The rows of each matrix lie in a flat space through zero, up to rounding. After each matrix: how many dimensions does the smallest such space have?
In the rows, 128 means zero.

[[136 114 129  91 109 179 124 111 184 108  56 125 158 107 127 116  98  97
  151 123 153  97 143 139 137]
 [114 141 125 121 157  80 137 144 133 127 144 134 119 124 112 141  99 134
  129 132 154 173 120 140 118]
 [129 125 106 116 129  98 140 141 139 124 143 140 112 118 116 142 117 130
  133 135 147 149 117 130 115]
 [ 91 121 116 149 154  99 142 139 113 128 172 140 114 129 122 128 132 143
  125 126 118 151  91 135 137]
 [109 157 129 154 168  34 154 153 114 141 176 146 129 126 104 148 105 129
  112 132 157 208 115 146 124]
 [179  80  98  99  34 166 139 130 148 110  68 132  69 150 139 122 163 110
  129 116 110  67 114  90 119]
 [124 137 140 142 154 139 117 124 118 136 142 122 156 112 142 125 133 125
  137 134 113 131 137 128 138]
 [111 144 141 139 153 130 124 119 131 133 135 127 165 116 123 125 114 125
  128 130 139 139 140 146 138]
 [184 133 139 113 114 148 118 131 148 131  82 119 156  99 153 133 128  87
  151 138 125 122 163 108 127]
 [108 127 124 128 141 110 136 133 131 124 137 134 120 130 118 129 115 134
  127 125 137 144 113 137 129]
 [ 56 144 143 172 176  68 142 135  82 137 190 133 105 170 103 122 121 169
   90 113 124 175  88 153 139]
 [125 134 140 140 146 132 122 127 119 134 133 124 145 121 138 125 132 123
  132 130 116 133 132 127 137]
 [158 119 112 114 129  69 156 165 156 120 105 145 111 102 132 146 108  86
  150 133 143 180 109 112 126]
 [107 124 118 129 126 150 112 116  99 130 170 121 102 151 123 126 149 176
  114 130 113  99 123 129 113]
 [127 112 116 122 104 139 142 123 153 118 103 138 132 123 121 122 124 110
  131 121 139 115 118 133 138]
 [116 141 142 128 148 122 125 125 133 129 122 125 146 126 122 126 108 126
  127 126 141 143 136 141 132]
 [ 98  99 117 132 105 163 133 114 128 115 121 132 108 149 124 108 144 140
  120 111 111  88  97 131 143]
 [ 97 134 130 143 129 110 125 125  87 134 169 123  86 176 110 126 140 177
   94 119 121 127 113 134 115]
 [151 129 133 125 112 129 137 128 151 127  90 132 150 114 131 127 120  94
  134 126 140 131 140 127 137]
 [123 132 135 126 132 116 134 130 138 125 113 130 133 130 121 126 111 119
  126 123 142 141 127 136 132]
 [153 154 147 118 157 110 113 139 125 137 124 116 143 113 139 141 111 121
  140 142 135 158 157 122 115]
 [ 97 173 149 151 208  67 131 139 122 144 175 133 180  99 115 143  88 127
  131 141 158 205 140 159 133]
 [143 120 117  91 115 114 137 140 163 113  88 132 109 123 118 136  97 113
  140 127 157 140 125 127 115]
 [139 140 130 135 146  90 128 146 108 137 153 127 112 129 133 141 131 134
  127 136 122 159 127 117 117]
 [137 118 115 137 124 119 138 138 127 129 139 137 126 113 138 132 143 115
  137 132 115 133 115 117 134]]
 -> 7

[[132 142 138 132 103 118 125 126 124 126 117 120 141  99 157 114 145 112
  105 159 105 121  98 156 134]
 [142 142 125 126 125 117 133 127 129 123 129 103 127 128 101 145 115 133
  141 148 126 115 144 120 136]
 [138 125 163 108 156 147 120 141 136 114 145 133 136 127 106 138 118 105
  121 128 138 126 114 153 165]
 [132 126 108 145 154 149 146 138 130 136 137 128 114 142 142 118 143 135
  145 109 127 125 124  81 113]
 [103 125 156 154 117 134 142 102 146  87 121 149 134 120 124 126 154 116
   93 101  66 134 114 165 122]
 [118 117 147 149 134 165 141 133 162 139 125 149 110 136 137 112 150 130
  108 100 139 104 107 120 133]
 [125 133 120 146 142 141 140 135 133 110 128 137 125 127 122 129 139 120
  122 107 102 131 121 121 118]
 [126 127 141 138 102 133 135  98 154 115 129 128 133 129 120 126 135 119
  120 135  99 130 114 171 126]
 [124 129 136 130 146 162 133 154 143 132 150 127 133 169 128 121 118 127
  131 110 127 130 103 148 107]
 [126 123 114 136  87 139 110 115 132 120 118 136 138 102 160 139 157  98
  114 151  98 133  96 175 138]
 [117 129 145 137 121 125 128 129 150 118 106 132 116 116 133 134 141 122
  113 100 120 103 120 135 127]
 [120 103 133 128 149 149 137 128 127 136 132 157 130 131 129  96 162 128
   91 125 139 161 129 108 138]
 [141 127 136 114 134 110 125 133 133 138 116 130 127 121 125 119 124 128
  124 142 137 127 130 139 134]
 [ 99 128 127 142 120 136 127 129 169 102 116 131 121 116 134 142 145  91
  135  91  84  99 132 161 109]
 [157 101 106 142 124 137 122 120 128 160 133 129 125 134 216 128 140 134
  145 130 125 115 100 150 119]
 [114 145 138 118 126 112 129 126 121 139 134  96 119 142 128 132 100 149
  161 104 160 106 146  83 110]
 [145 115 118 143 154 150 139 135 118 157 141 162 124 145 140 100 116 145
  132 125 143 144 133 116 124]
 [112 133 105 135 116 130 120 119 127  98 122 128 128  91 134 149 145  93
  135 109 106 125 132 123 130]
 [105 141 121 145  93 108 122 120 131 114 113  91 124 135 145 161 132 135
  143 110  93 103 147 126  96]
 [159 148 128 109 101 100 107 135 110 151 100 125 142  91 130 104 125 109
  110 187 140 153 126 149 144]
 [105 126 138 127  66 139 102  99 127  98 120 139 137  84 125 160 143 106
   93 140 131 120  91 172 170]
 [121 115 126 125 134 104 131 130 130 133 103 161 127  99 115 106 144 125
  103 153 120 135 156 135 140]
 [ 98 144 114 124 114 107 121 114 103  96 120 129 130 132 100 146 133 132
  147 126  91 156 135 106 111]
 [156 120 153  81 165 120 121 171 148 175 135 108 139 161 150  83 116 123
  126 149 172 135 106 161 114]
 [134 136 165 113 122 133 118 126 107 138 127 138 134 109 119 110 124 130
   96 144 170 140 111 114 168]]
 -> 16

[[144 161 131 120 137  87 109 136 173 137 165 147 104 124 100 125 124 137
  120 103 160 107 125 172 155]
 [161 135 144 127 114  91 128 139 135  95 149 139 113 141 126  99 119 110
  133 137 157 131 133 142 125]
 [131 144  83 110 111  88 133 132 123 127 147 170 104 164 132 140  98 158
   93 129 153 131 110 154 134]
 [120 127 110 135 122 132 138 128 105 129 118 129 122 128 124 136 131 132
  113 136 117 127 119 115 135]
 [137 114 111 122 104 110 135 125 118 114 131 145 119 154 146 127 123 114
  119 130 142 123 112 144 133]
 [ 87  91  88 132 110 122 147  88 113 123 131 144 129 148 150 136 131 128
  133 154 125 139 116 110 106]
 [109 128 133 138 135 147 113 105 129 148 127 117 139 111 139 140 169 121
  162 123 135 133 135 135 113]
 [136 139 132 128 125  88 105 134 166 135 152 144 139 126  93 124 103 143
  108  90 138  81 135 183 175]
 [173 135 123 105 118 113 129 166  93 106 140 138 128 149 139 131 102 117
  103 124 135 140 116 141 141]
 [137  95 127 129 114 123 148 135 106 103 122 130 145 137 132 116 107 111
  102 138 107 122 123 109 140]
 [165 149 147 118 131 131 127 152 140 122 109 133 125 131 133 128 120 127
  136 110 141 129 131 139 127]
 [147 139 170 129 145 144 117 144 138 130 133  90 142 128 132  96 121 120
  123 139 135 139 160 117 108]
 [104 113 104 122 119 129 139 139 128 145 125 142  80 141 146 131 137 142
   88 143 123 145  82 126 135]
 [124 141 164 128 154 148 111 126 149 137 131 128 141  88 117 131 154 135
  168 119 124 139 142 127 112]
 [100 126 132 124 146 150 139  93 139 132 133 132 146 117 127 131 129 137
  144 147 121 132 147  92  95]
 [125  99 140 136 127 136 140 124 131 116 128  96 131 131 131 106 124  98
  124 142 111 123 130 101 131]
 [124 119  98 131 123 131 169 103 102 107 120 121 137 154 129 124 100 115
  102 160 119 120 141  72 115]
 [137 110 158 132 114 128 121 143 117 111 127 120 142 135 137  98 115 124
  117 142 122 133 139 133 121]
 [120 133  93 113 119 133 162 108 103 102 136 123  88 168 144 124 102 117
  127 177 133 147 121  72  92]
 [103 137 129 136 130 154 123  90 124 138 110 139 143 119 147 142 160 142
  177 139 140 144 147 121  79]
 [160 157 153 117 142 125 135 138 135 107 141 135 123 124 121 111 119 122
  133 140 147 139 145 109 107]
 [107 131 131 127 123 139 133  81 140 122 129 139 145 139 132 123 120 133
  147 144 139 107 155 116  95]
 [125 133 110 119 112 116 135 135 116 123 131 160  82 142 147 130 141 139
  121 147 145 155  95 133 113]
 [172 142 154 115 144 110 135 183 141 109 139 117 126 127  92 101  72 133
   72 121 109 116 133 117 165]
 [155 125 134 135 133 106 113 175 141 140 127 108 135 112  95 131 115 121
   92  79 107  95 113 165 204]]
 -> 13

[[110 116 133 136 119 143 119 107 148 127 117 120 149 115 123 143 132 123
  127 115 111 130 140 120 134]
 [116 118 127 129 125 144 114 114 151 128 122 118 141 117 116 136 135 127
  134 122 119 130 139 121 130]
 [133 127 126 124 132 127 133 129 122 128 128 124 127 128 124 125 128 131
  127 132 126 124 126 125 124]
 [136 129 124 114 134 139 129 119 120 128 133 119 144 137 131 129 120 124
  129 142 127 135 124 128 118]
 [119 125 132 134 121 138 124 116 136 130 127 129 141 128 135 138 124 119
  128 122 123 135 133 127 132]
 [143 144 127 139 138 109 138 164 120 143 148 145  78 139 130 106 131 134
  137 130 158 120 118 134 131]
 [119 114 133 129 124 138 136 103 128 126 116 112 153 116 120 141 129 128
  118 121  99 122 133 113 126]
 [107 114 129 119 116 164 103  87 154 121 116 113 183 122 131 154 123 112
  131 126 108 148 143 125 129]
 [148 151 122 120 136 120 128 154 110 135 152 148 107 157 151 112 114 121
  136 148 165 143 114 149 124]
 [127 128 128 128 130 143 126 121 135 138 137 123 134 133 129 131 124 121
  135 131 129 134 130 124 126]
 [117 122 128 133 127 148 116 116 152 137 131 120 135 123 121 135 132 123
  139 122 126 132 138 120 131]
 [120 118 124 119 129 145 112 113 148 123 120 113 147 118 114 135 134 129
  134 129 119 130 138 122 125]
 [149 141 127 144 141  78 153 183 107 134 135 147  50 124 113  95 145 155
  126 121 151  95 114 128 132]
 [115 117 128 137 128 139 116 122 157 133 123 118 124 111 107 132 143 133
  138 115 122 121 141 116 133]
 [123 116 124 131 135 130 120 131 151 129 121 114 113 107  96 123 149 144
  137 119 121 111 138 113 128]
 [143 136 125 129 138 106 141 154 112 131 135 135  95 132 123 110 132 140
  128 133 141 115 118 130 125]
 [132 135 128 120 124 131 129 123 114 124 132 134 145 143 149 132 113 117
  123 138 132 143 122 139 125]
 [123 127 131 124 119 134 128 112 121 121 123 129 155 133 144 140 117 117
  119 129 119 140 128 133 128]
 [127 134 127 129 128 137 118 131 136 135 139 134 126 138 137 128 123 119
  137 132 143 140 129 135 130]
 [115 122 132 142 122 130 121 126 148 131 122 129 121 115 119 133 138 129
  132 112 124 123 137 122 138]
 [111 119 126 127 123 158  99 108 165 129 126 119 151 122 121 141 132 119
  143 124 126 142 144 126 132]
 [130 130 124 135 135 120 122 148 143 134 132 130  95 121 111 115 143 140
  140 123 142 117 131 125 132]
 [140 139 126 124 133 118 133 143 114 130 138 138 114 141 138 118 122 128
  129 137 144 131 119 137 125]
 [120 121 125 128 127 134 113 125 149 124 120 122 128 116 113 130 139 133
  135 122 126 125 137 124 131]
 [134 130 124 118 132 131 126 129 124 126 131 125 132 133 128 125 125 128
  130 138 132 132 125 131 123]]
 -> 5

[[ 94 142 124 136 112 159 112 137 105 131 120 131  91 111 121 154 128 147
  137 129 123 159 131 135 127]
 [142  93 157 127 100 151 137 111 138 153 174 130 100 132 104 107 129 112
   92 167 140 159 137 153 155]
 [124 157 179 155 146 148 112 104 164 124 120 164 116 106  69 135 164 114
   96 138 166 186 129 130 120]
 [136 127 155 132 160 123 135 116 158 105  91 129 150 127 119 141 132 120
  136 109 131 139 111  89 126]
 [112 100 146 160 121 123 101  79 159 129 129 140 152 122 131 104 130 147
   92 117 163 127 120 105 120]
 [159 151 148 123 123 150 163 167 119 141 139 123  87  80  99 142 156 106
  116 150 143 173 144 158 126]
 [112 137 112 135 101 163 120 125 117 139 131 115 106  74 138 102 123 133
  108 134 134 140 116 141 143]
 [137 111 104 116  79 167 125 159  95 154 139 121  66 128 123 138 118 155
  151 166  69 159 171 162 116]
 [105 138 164 158 159 119 117  95 143 110 113 157 147 128 107 138 154 124
   91 114 186 151  99 112 135]
 [131 153 124 105 129 141 139 154 110 123 146 117 106 106 111 132 132  95
  137 143 118 140 111 155 153]
 [120 174 120  91 129 139 131 139 113 146  93 110 125 132 158  98  94 110
  135 100 117  66 102 139 179]
 [131 130 164 129 140 123 115 121 157 117 110 121 147 109 125 132 140 124
  144 122 142 125 113 109 125]
 [ 91 100 116 150 152  87 106  66 147 106 125 147 178 180 141 113  99 134
   93  74 152  90  94  79 139]
 [111 132 106 127 122  80  74 128 128 106 132 109 180  99 167 108 136 145
  161 111 134  55  97 128 107]
 [121 104  69 119 131  99 138 123 107 111 158 125 141 167 138 122  95 119
  124 108  96 103 118 119 133]
 [154 107 135 141 104 142 102 138 138 132  98 132 113 108 122 131 148 171
  151 153  91 154 162 130  79]
 [128 129 164 132 130 156 123 118 154 132  94 140  99 136  95 148 121 133
  131 117 111 167 141 105 125]
 [147 112 114 120 147 106 133 155 124  95 110 124 134 145 119 171 133 136
  178 124  78 143 136 105  92]
 [137  92  96 136  92 116 108 151  91 137 135 144  93 161 124 151 131 178
  143 144  79 141 174 151  80]
 [129 167 138 109 117 150 134 166 114 143 100 122  74 111 108 153 117 124
  144 102 105 137 141 136 131]
 [123 140 166 131 163 143 134  69 186 118 117 142 152 134  96  91 111  78
   79 105 158 137  87  93 178]
 [159 159 186 139 127 173 140 159 151 140  66 125  90  55 103 154 167 143
  141 137 137 188 154 123  97]
 [131 137 129 111 120 144 116 171  99 111 102 113  94  97 118 162 141 136
  174 141  87 154 118 142 121]
 [135 153 130  89 105 158 141 162 112 155 139 109  79 128 119 130 105 105
  151 136  93 123 142 157 157]
 [127 155 120 126 120 126 143 116 135 153 179 125 139 107 133  79 125  92
   80 131 178  97 121 157 157]]
 -> 12
